All groups share one centre, and each spreads out both ways along 11 directions, with some noise.
Some rows, each with its group after it:
.10  -.24  -.07  -.29  .22  .11  .57  .13  .00  -.16  -.10  .07  -.31  .05  .10  .07 : J468
.03  -.03  -.08  -.14  .02  .05  -.01  .01  .03  -.05  -.06  .16  .00  -.02  -.01  -.07 : J468
.21  -.31  -.06  -.33  -.14  -.38  .00  -.23  -.01  -.08  -.03  -.25  -.10  -.02  -.27  .02 : J446
.36  -.04  -.03  -.03  .08  -.43  -.17  .27  .13  .00  .00  .02  .13  .00  .18  -.05 : J486
-.02  .03  -.07  -.01  .07  .21  .16  .15  -.15  .05  -.02  .10  -.20  -.01  -.21  .16 : J468
.09  .35  -.56  .20  -.35  -.06  .16  -.16  -.01  -.27  -.12  -.02  .28  .08  .16  -.16 : J446
.01  .12  -.35  -.22  .12  .23  .27  -.12  .10  .24  -.14  .36  -.01  -.11  -.23  -.02 : J486
.07  -.05  .03  -.02  -.06  .03  -.04  .09  -.02  -.01  .16  -.15  -.03  -.10  .19  .01 : J634
.09  -.13  -.04  .25  -.44  .11  -.14  -.24  -.03  .31  -.15  -.28  -.36  -.25  -.10  .16 : J602
.27  -.16  -.04  .05  -.10  .00  .04  .11  -.27  -.23  -.30  .02  -.25  .04  -.12  -.05 : J634
.00  -.13  -.15  -.07  .16  -.08  -.05  .13  -.14  -.12  .02  -.25  -.22  .10  .13  -.08 : J446
.05  -.19  .07  -.12  .06  -.10  .06  .18  .01  -.05  -.30  .11  -.28  .07  .10  .23 : J486
-.04  -.30  .52  .25  -.22  -.05  .16  -.27  .02  .04  -.30  -.35  -.51  .18  .25  .47 : J468
-.01  -.36  -.02  .09  -.08  .29  -.09  -.06  -.08  .18  -.12  .01  .12  .42  .32  .37 : J468
.41  .06  -.21  -.17  .40  -.09  .17  .02  -.26  .20  -.27  .12  .07  .27  .02  -.17 : J486
.12  -.09  -.03  -.20  -.13  .25  .44  -.03  -.05  -.10  -.11  .10  -.35  -.05  -.05  .18 : J468
.05  .44  -.15  .31  .04  -.09  .17  .05  -.15  .03  -.18  .01  -.11  -.06  .08  .26 : J446
.15  .08  .05  -.40  .28  .02  .10  -.08  -.25  -.26  .18  -.06  -.67  .16  -.19  .28 : J446
.15  -.17  .23  -.14  .11  .18  .08  .10  .01  .10  .03  .10  -.10  -.21  .27  .04 : J446
.07  -.24  .03  -.11  .06  .20  -.08  -.05  -.09  -.06  .02  .03  -.17  -.04  -.03  -.01 : J634
.24  .22  -.18  -.30  .13  .07  .03  .03  .05  .23  .06  .27  .01  .29  .04  .11 : J486
.06  -.09  .06  -.01  -.18  .01  -.06  -.02  -.02  -.06  -.11  .10  .07  -.05  -.09  -.04 : J634
.10  -.01  -.29  .00  .19  .02  -.06  .08  -.08  .00  .16  -.03  .37  -.07  .14  -.31 : J486
.06  -.34  .41  -.08  .18  .07  -.55  .07  .02  -.04  .25  .00  -.17  -.28  .23  -.09 : J446
.36  -.20  -.01  -.15  -.21  -.26  -.19  .48  .02  .06  .18  -.17  -.16  -.03  -.36  -.30 : J446
.21  -.24  .48  -.24  .00  .00  .21  -.25  -.27  .06  -.12  -.28  -.31  .00  -.19  -.18 : J486
-.13  .13  -.17  -.43  .29  -.16  .07  .01  -.05  -.35  .06  .10  -.09  -.11  -.06  -.05 : J634
.05  -.11  .13  -.20  .01  -.12  .26  .08  .05  .10  .05  -.19  -.28  .26  -.13  .08 : J468
.33  -.08  .21  -.04  -.02  -.16  -.25  .03  -.01  .02  -.14  .20  -.33  -.26  -.19  .13 : J486
-.04  -.29  .17  -.05  .16  -.08  .05  .23  -.15  -.37  -.17  .06  -.30  .00  -.18  -.06 : J486
.13  -.32  -.02  -.34  -.09  .13  .03  .14  .10  -.21  -.03  .25  -.23  .04  .04  -.08 : J468
.20  -.24  -.07  -.14  .16  -.12  .13  .10  -.10  -.07  -.06  .02  .18  -.39  -.03  -.18 : J486
-.16  -.07  .13  -.31  -.22  .06  .06  .24  .17  .17  .34  -.33  -.24  .06  .15  .10 : J634
.02  -.17  -.20  -.05  .15  .01  .05  .36  .01  .34  -.08  .10  -.34  .01  -.50  .12 : J602
.13  -.02  .02  .25  .21  -.13  .12  .01  -.15  -.34  -.26  .22  -.17  -.38  -.21  -.02 : J486
-.07  .03  -.05  -.25  .01  -.12  -.33  .02  -.04  -.27  .27  -.03  .10  -.19  -.03  -.10 : J634
-.07  -.26  .46  -.15  .12  .08  .05  -.17  -.04  -.04  -.12  .09  -.32  .00  -.31  -.02 : J634
-.08  -.19  -.04  .30  -.07  .26  -.34  -.12  .03  .19  .17  -.08  -.20  -.23  -.23  .01 : J602
.08  -.18  .18  .02  .07  -.07  .14  -.11  .09  -.36  .10  -.08  -.23  -.06  .03  -.12 : J602
-.16  -.10  .15  .14  -.07  .14  .18  .05  .04  .16  -.03  -.08  -.33  -.05  .02  .49 : J468
.06  -.18  -.23  -.23  .39  .29  -.30  .16  -.07  .11  .39  .21  -.09  -.15  -.39  -.17 : J446
.18  -.29  .21  -.20  .02  .08  .17  .34  .00  -.01  .00  .09  .07  -.10  .04  -.25 : J446
.19  .00  -.38  -.05  -.41  -.22  .19  -.15  -.06  .15  -.43  -.12  -.10  -.19  -.10  .10 : J602
.33  .24  -.10  -.03  .11  -.04  .33  .16  -.60  .12  -.54  -.01  -.22  .03  -.20  -.05 : J468
.14  -.35  -.12  -.08  -.01  .03  .13  -.14  -.35  -.18  .09  -.46  .04  -.13  -.02  -.19 : J602
.03  .04  -.27  -.13  -.04  .04  .26  -.13  .24  .27  -.15  .07  -.14  -.15  .31  .38 : J602
.10  -.04  -.29  -.17  .22  .01  -.15  -.28  -.19  -.27  -.15  .18  -.20  -.24  .06  .16 : J634
.24  .11  -.04  -.28  .15  -.07  .03  -.04  -.14  -.08  .22  -.01  -.17  -.06  -.16  .15 : J446
.36  -.04  -.32  -.07  -.21  .44  .23  .31  -.32  .30  -.37  .33  -.30  -.03  -.02  .37 : J468
-.07  -.22  -.03  -.43  -.19  .11  .24  .20  .22  .15  .08  .10  -.28  -.18  -.29  .01 : J486
.44  -.18  -.34  -.41  .00  .07  .05  .22  -.07  .15  -.33  .32  -.05  -.06  .42  .22 : J602
-.16  -.44  .18  -.11  .51  -.03  .13  .57  .17  -.02  .54  -.18  -.07  -.29  .16  .28 : J468
-.06  .08  -.16  -.24  -.17  .08  .29  .19  .15  .29  .10  -.08  -.12  .08  .02  .28 : J634
-.20  .20  -.10  -.22  .22  -.37  .04  -.08  -.20  -.42  .04  -.31  -.12  -.03  -.07  -.15 : J602
.28  -.24  .01  -.18  .07  -.26  .09  .42  -.14  .10  -.06  -.34  -.22  .33  .09  -.20 : J486
.19  -.08  .00  -.41  .69  -.19  .66  .02  -.40  -.25  -.12  .18  .40  .07  -.36  -.03 : J634
-.07  .46  .15  .46  -.07  -.29  .16  .29  .33  .02  -.32  .15  -.31  -.23  .08  -.17 : J634
.00  -.20  -.34  .25  -.19  .30  -.10  -.37  .30  .22  .05  .02  -.20  -.31  .12  .21 : J602
.15  -.13  -.01  .01  .05  -.07  .19  .12  -.04  .01  -.11  .09  .07  -.11  -.24  -.04 : J602
.18  -.20  .28  -.26  -.08  -.30  .10  .02  .06  -.16  -.19  -.13  -.28  -.05  .09  -.13 : J468
.31  -.08  -.44  .04  -.19  .17  .02  .41  -.12  -.13  -.06  -.07  -.30  -.03  .45  -.14 : J634
.34  -.39  -.08  -.08  .11  -.14  -.05  .25  .16  .33  .08  -.12  -.16  .08  .27  .21 : J468
.15  .10  .21  .06  .31  .15  -.42  -.02  -.28  -.21  .33  .24  -.38  -.22  -.72  -.01 : J446
-.06  .15  .07  -.17  .23  .03  .07  .03  -.10  .13  .00  .00  .01  -.06  .26  .22 : J602
.01  -.18  .01  .02  .05  .00  -.09  .21  -.10  -.10  -.17  .02  -.30  .05  .05  .11 : J486
.27  -.20  .56  .22  .01  -.16  .18  .14  -.05  .08  -.23  .09  -.02  -.01  -.44  -.15 : J634
.02  .05  .17  -.16  .03  -.03  .02  .06  -.06  -.15  .01  -.04  -.37  .03  -.01  .00 : J602
-.29  -.04  -.27  .05  -.02  .11  -.05  .14  .11  -.13  -.19  .23  -.06  .10  -.10  -.20 : J446
.41  -.65  .10  .27  .41  .24  .06  .20  .35  -.03  .04  .62  .17  -.19  .11  -.02 : J602
.08  -.28  -.34  -.53  .18  -.04  .49  .08  -.08  .17  -.16  -.25  -.47  .27  .08  .23 : J446

New rows. What belongs after each?
-.06  -.10  .05  -.13  -.09  .06  .25  .17  -.18  -.20  -.15  -.16  -.37  .15  -.02  .00 : J634
.19  .14  -.17  .21  .24  -.16  -.05  .01  -.24  -.29  -.10  .16  .14  -.21  -.09  -.10 : J634
-.12  -.11  -.18  -.25  -.29  .02  .00  .41  .34  .16  .34  -.19  -.17  .30  .10  .02 : J486
.20  -.20  .07  -.13  .26  .10  .00  -.04  -.03  .10  -.03  .30  -.15  -.06  -.37  .00 : J634
-.11  -.23  .08  -.22  -.32  -.21  .12  .26  .44  .01  .20  -.13  -.12  -.07  .03  .05 : J486
.34  .27  -.18  .00  .29  -.02  -.14  .29  -.22  -.06  .17  .09  -.03  .41  .15  .08 : J486
-.04  -.09  -.08  -.11  .13  .05  .11  .10  .07  .08  .00  .08  .02  .01  .08  .12 : J468
.24  -.09  -.03  -.14  .06  -.09  -.01  .25  -.22  -.13  -.26  .19  -.02  .00  -.08  -.07 : J602
.07  -.02  -.25  -.03  .21  -.32  -.20  -.12  -.27  -.16  .07  -.34  -.12  .00  -.22  .02 : J446
-.35  -.19  .03  -.12  .33  .09  .47  .43  .01  .25  -.08  -.07  -.23  .24  -.01  .46 : J468
-.16  -.12  .14  .11  -.14  -.05  .13  .04  .07  -.14  .03  -.28  -.40  .17  -.14  -.14 : J486
.24  -.14  -.15  .09  -.34  .22  .31  .21  -.01  .15  -.38  .11  -.26  .12  .04  .05 : J634
.00  -.11  .10  -.11  -.21  .17  -.16  .13  -.06  -.05  -.08  .22  -.16  -.10  -.09  .06 : J468
.10  -.11  .03  -.07  -.24  .08  .35  -.06  -.01  .25  -.06  -.31  -.22  -.21  .17  .13 : J486
.04  -.16  -.02  -.29  .37  .11  .01  .24  -.09  -.11  .38  -.18  -.36  -.02  .11  -.10 : J634
-.28  -.10  -.10  -.17  .02  .17  .38  -.01  .06  -.11  .10  -.12  .05  .13  .09  -.07 : J486
.11  .18  .01  -.24  .24  -.42  .06  .27  -.25  .03  -.38  .01  -.05  -.03  .03  .18 : J602
-.05  -.12  .54  -.48  -.28  .02  .39  .37  -.28  -.02  -.10  -.12  -.17  -.07  -.17  .25 : J468
.17  -.12  -.03  -.20  -.09  .04  .02  .10  .03  .05  -.12  .10  -.45  -.04  -.02  .06 : J634
-.02  -.20  .20  -.14  -.01  .10  .22  .13  -.18  -.16  -.06  -.16  -.40  .05  -.05  .08 : J486
.26  .10  .06  -.19  .05  -.42  .06  .10  -.05  .00  -.02  -.09  -.19  -.17  -.20  .20 : J634
.26  .04  -.08  -.09  -.03  .09  -.07  -.24  -.10  .43  .12  -.25  .13  .00  .11  -.29 : J486
-.04  .06  .03  .00  -.36  -.02  -.13  .29  .14  .09  .17  -.11  -.16  .01  -.09  -.02 : J634
.34  .19  -.32  -.31  -.03  .06  .19  -.20  .00  .11  .20  .14  -.04  -.14  -.21  .22 : J446
.12  -.20  .07  .22  .18  -.18  .38  -.03  .00  .20  -.25  -.11  .03  -.18  .05  .25 : J602
-.01  .04  .22  -.01  -.09  .10  -.01  -.06  -.39  .11  -.02  -.32  -.09  -.08  -.06  .03 : J602
.27  -.28  .01  -.26  .16  -.02  .08  .04  -.20  .16  -.18  -.08  .03  -.10  .04  -.21 : J486
.24  .04  .35  -.15  .13  .20  -.14  -.27  -.36  -.11  .15  -.01  -.09  .01  -.09  -.08 : J486
.17  -.05  -.04  .12  .14  -.01  .01  .04  -.23  -.18  -.03  -.06  -.08  -.08  .05  -.03 : J634
.07  .01  -.14  -.22  -.12  .02  .06  .20  .21  .27  .01  .08  -.38  .13  -.20  .01 : J486
.13  .01  .29  -.19  .02  -.07  -.15  .23  -.01  -.17  .23  -.07  -.33  .46  -.09  .01 : J486
.17  .12  .29  .06  -.16  -.23  -.02  .25  .52  .56  .11  .08  -.10  -.29  -.01  .07 : J634
.19  -.09  -.29  .33  .20  -.21  .20  .34  -.12  -.36  -.09  .02  .06  -.62  -.01  -.08 : J486
.06  -.14  .16  -.13  .15  .03  .01  -.03  -.14  -.19  -.17  .21  -.12  -.18  -.06  .09 : J486
.00  .11  -.32  -.08  .05  .10  .09  .43  .00  .03  .31  -.22  -.28  .03  .20  .01 : J634
.01  -.10  -.13  .19  -.15  .19  .16  .18  -.30  -.47  -.46  .09  -.40  .15  .01  -.26 : J634
.11  -.23  .09  -.40  .11  .08  .22  .05  -.14  .06  -.07  -.04  -.06  .05  .03  -.04 : J486
.14  -.48  .28  -.42  -.14  .00  -.16  .22  -.06  .04  -.04  .03  -.27  -.32  -.03  .14 : J486
.14  -.14  -.01  -.11  .36  -.48  .18  .18  -.08  -.03  -.22  -.14  -.17  -.08  .10  .17 : J602
.20  .12  .04  -.03  .06  .00  .01  .07  -.05  -.11  .20  .00  -.01  .01  .02  .02 : J486
.10  -.16  .01  -.12  -.07  .07  -.04  -.01  -.03  -.06  -.16  .11  -.12  .08  .03  -.03 : J468
.53  -.03  -.06  .00  .21  -.49  -.48  .30  .02  .17  -.29  .24  -.12  .21  .06  -.01 : J486
.09  -.05  -.14  -.24  .00  .19  .09  -.06  .00  .35  -.27  .24  -.24  .04  .03  .25 : J486
.03  -.24  .18  .20  .20  -.03  -.10  .02  -.24  -.34  -.06  -.11  -.32  -.02  -.24  -.16 : J602
.23  -.36  -.02  -.18  .08  -.17  .19  .24  .00  -.01  .08  -.23  -.40  -.02  -.24  -.03 : J602
.07  -.02  .42  .28  -.16  -.12  -.16  .09  .10  .20  -.02  .10  -.16  -.01  -.67  .00 : J634
.15  -.02  .07  -.11  -.12  -.18  -.24  -.12  .23  .13  .20  -.07  .04  -.09  .01  -.06 : J468
.00  -.28  .31  .18  -.05  .22  -.03  -.34  -.01  .15  -.23  .14  -.19  -.06  -.16  .15 : J634
.06  -.26  .27  .10  .15  -.07  -.10  .15  .01  -.09  .35  -.25  -.19  -.23  -.03  .09 : J468
.14  .01  -.11  -.28  .33  -.12  .12  .12  -.36  -.25  .14  -.11  -.41  .15  -.64  .02 : J446
.26  -.09  .10  -.36  .06  -.02  .09  .20  -.02  -.09  .22  .16  -.10  -.26  -.29  -.05 : J486
-.03  -.15  .16  -.17  -.02  .13  .34  -.02  -.12  .00  -.08  -.21  -.36  .14  -.06  .01 : J486
.22  -.09  .10  -.17  -.23  .12  .07  .06  -.28  -.06  -.31  .13  -.11  -.04  .01  .02 : J468
.26  -.02  -.12  .18  .04  .05  .06  -.02  -.23  .18  -.33  .00  -.25  -.26  .15  .21 : J486
.29  -.17  .11  -.25  .00  -.03  .13  .11  .17  .42  .21  -.08  .03  -.15  .19  .19 : J634
-.11  -.08  .04  -.01  .15  .18  .11  .05  .12  -.11  .21  .08  -.31  .03  -.25  -.06 : J602
.08  .38  -.07  -.29  -.33  -.08  -.32  .10  .17  -.01  -.08  .37  -.22  -.08  .03  .05 : J602
.23  -.01  .03  -.11  .10  -.02  .16  .10  -.15  .01  .04  -.09  -.28  -.04  .00  .09 : J446
-.01  .08  .23  -.28  -.17  -.40  -.08  .39  .01  -.21  .22  -.10  .11  -.03  -.36  -.23 : J634
-.10  .12  .23  .28  -.14  .18  -.15  .09  .19  .47  -.10  .23  -.34  -.14  -.37  .27 : J602
.39  -.35  .00  -.46  .01  -.04  .33  .04  -.08  -.16  -.18  .06  .21  -.04  .50  -.07 : J468
-.14  .14  -.18  .29  .40  -.21  .14  -.41  .27  -.05  .03  -.17  -.40  .17  -.18  -.11 : J468
-.17  -.14  -.03  .00  -.26  -.16  -.03  -.05  .36  .12  -.31  .21  .23  -.15  .08  .09 : J446
.22  -.10  .05  .05  .19  .23  -.02  -.11  -.14  .20  .04  .02  -.32  -.27  -.07  .16 : J446
-.03  .00  .09  .13  .17  .00  .15  -.14  .02  -.08  -.20  .04  -.32  -.04  .17  .22 : J602
-.08  .17  .03  -.01  -.06  -.19  .11  .12  -.08  -.16  -.10  .00  -.09  .05  -.35  .05 : J634
.10  -.11  -.12  -.15  -.03  .09  -.11  .08  -.02  -.20  -.18  .21  -.39  -.08  -.04  -.13 : J634
.03  .01  -.01  .17  -.43  -.11  .17  -.32  -.30  -.15  -.54  -.13  -.01  .00  .02  .37 : J634
